There are 3 ways to turn a row about zero (a turn may also mirror it). The second row of each pair is the first, turned, with some noise. The first 21 pairs use one turn. New pairs use 2 turns, one after the other, and a turn may come again.
In the rows, 128 means zero.
Known pairs, each followed by its turns in order:
[163 111 150 125 149 117]
[119 159 143 107 153 123] : Z713

[ 96  50 140 135 119 125]
[109 198  99 159 148 121] : Z723

[144 120 126 136 169 118]
[146 125 135 127 144  86] : Z723

[192 129  93 135 126 118]
[ 86  88 138 111 111  92] : Z723

[197 145 138 151  99 121]
[102 205 121 133 100 112] : Z713

[122 134  69 135 118 140]
[168 116 123 154  98 107] : Z713

[ 93 113 133 133 107 122]
[130 151 104 150 138 159] : Z723

[138 124 117 123 138 131]
[129 128 118 112 135 134] : Z340

[149 109 135  85 156 130]
[135 137 178  94 139 133] : Z713

[107  99 124 138 125 114]
[122 148 111 150 150 120] : Z723

[103 108 150 139 153 135]
[136 110 112 120 170 140] : Z713

[128 117 132 117 140 114]
[110 141 137 118 133 127] : Z340

[152 142 107  76 128 104]
[119 124 181 114 102 107] : Z713

[115 121 128 156 120 187]
[122  73 102 145 118 150] : Z340

[127 142 128 118 146 113]
[123 150 125 124 130 108] : Z340

[147 154 128 130 119 135]
[152 112 118 130 138 114] : Z340

[145 118 141 157 146  85]
[139 176 132 150 157 143] : Z340

[106 121 207 124 140 187]
[120 123  95  76 163 208] : Z713

[129 130  89 109 132 104]
[143 154 125  92 107 126] : Z340

[103 128 136 103  89 107]
[129 134 110 164  97 158] : Z723

[ 56 148  80 130 129 128]
[128 109 144 177 166 182] : Z723

New pairs, each followed by its turns in order:
[163 141 123 113 123 128]
[133 121 122 126 100 153] : Z713 Z723

[ 84 126 155 133  95 135]
[111 139 102 153 156 159] : Z340 Z713

[ 89  90 205 152 104  49]
[137 111 112 248 148 102] : Z340 Z340

[157 156 113 123 130 124]
[144 136 161 128 113 107] : Z713 Z340

[111 121  77 130  50 146]
[117  69 179 107 171 151] : Z340 Z340

[118 113  86 140  57 146]
[141 182 161 126 122 199] : Z340 Z713

[200  94 132  85 124 171]
[ 48  88 143 149 103 159] : Z723 Z713

[114 176 113 138 136 159]
[136 171 155 105 127 104] : Z723 Z723

[114 128 140 203 132 184]
[155  89 159  56 129 112] : Z723 Z713

[145 121  87 115 112 126]
[119 133 157 130  92 125] : Z340 Z723

[ 56 125 117 182 149 118]
[ 85  95 103  97 157 185] : Z340 Z723

[157 144  89 134 172 140]
[161 161 157  90 149 106] : Z713 Z340

[160  72 120 145 144 150]
[193 103 125  93 130 141] : Z340 Z713

[139 132  87  88 153 105]
[146 104 152 156  84 149] : Z340 Z723

[138 103 179 144  99  91]
[109 142  78  83 160 139] : Z340 Z713

[129 133 125 122 125 206]
[106 102 131  73 126 172] : Z723 Z713

[128 128 114 151 109 112]
[120 136 101 152 126 113] : Z713 Z713

[134 115 103 151 118 115]
[132 131 124 157 154 119] : Z723 Z723

[122 169 126 187 105 101]
[107  95 105  71 130 104] : Z340 Z723

[147 144 119  92 116 138]
[131 145 128 156  97 108] : Z340 Z723

[115  62  72 136  60 153]
[169 153 154 110 118 222] : Z340 Z713

[183 167 183 187 148 125]
[136  81 133 109 186  56] : Z340 Z723

[ 55 111 136 110 155 126]
[141 114 159 166  62 125] : Z340 Z340

[173 157  51 112 117 146]
[130 126 145  40 155 117] : Z340 Z340

[128 134 124  64 100 152]
[129 156 108  83 112 185] : Z723 Z723

[105 120 156 121 120  99]
[131 127 147 165 129 110] : Z340 Z340

[109  91 135 110 114 198]
[ 99 149 175  67 120 115] : Z713 Z723

[116 103  59 112 177  82]
[124  89 131 110  36 136] : Z340 Z713

[ 88 124 111 207 127 115]
[137 121 177 154 184  86] : Z723 Z723

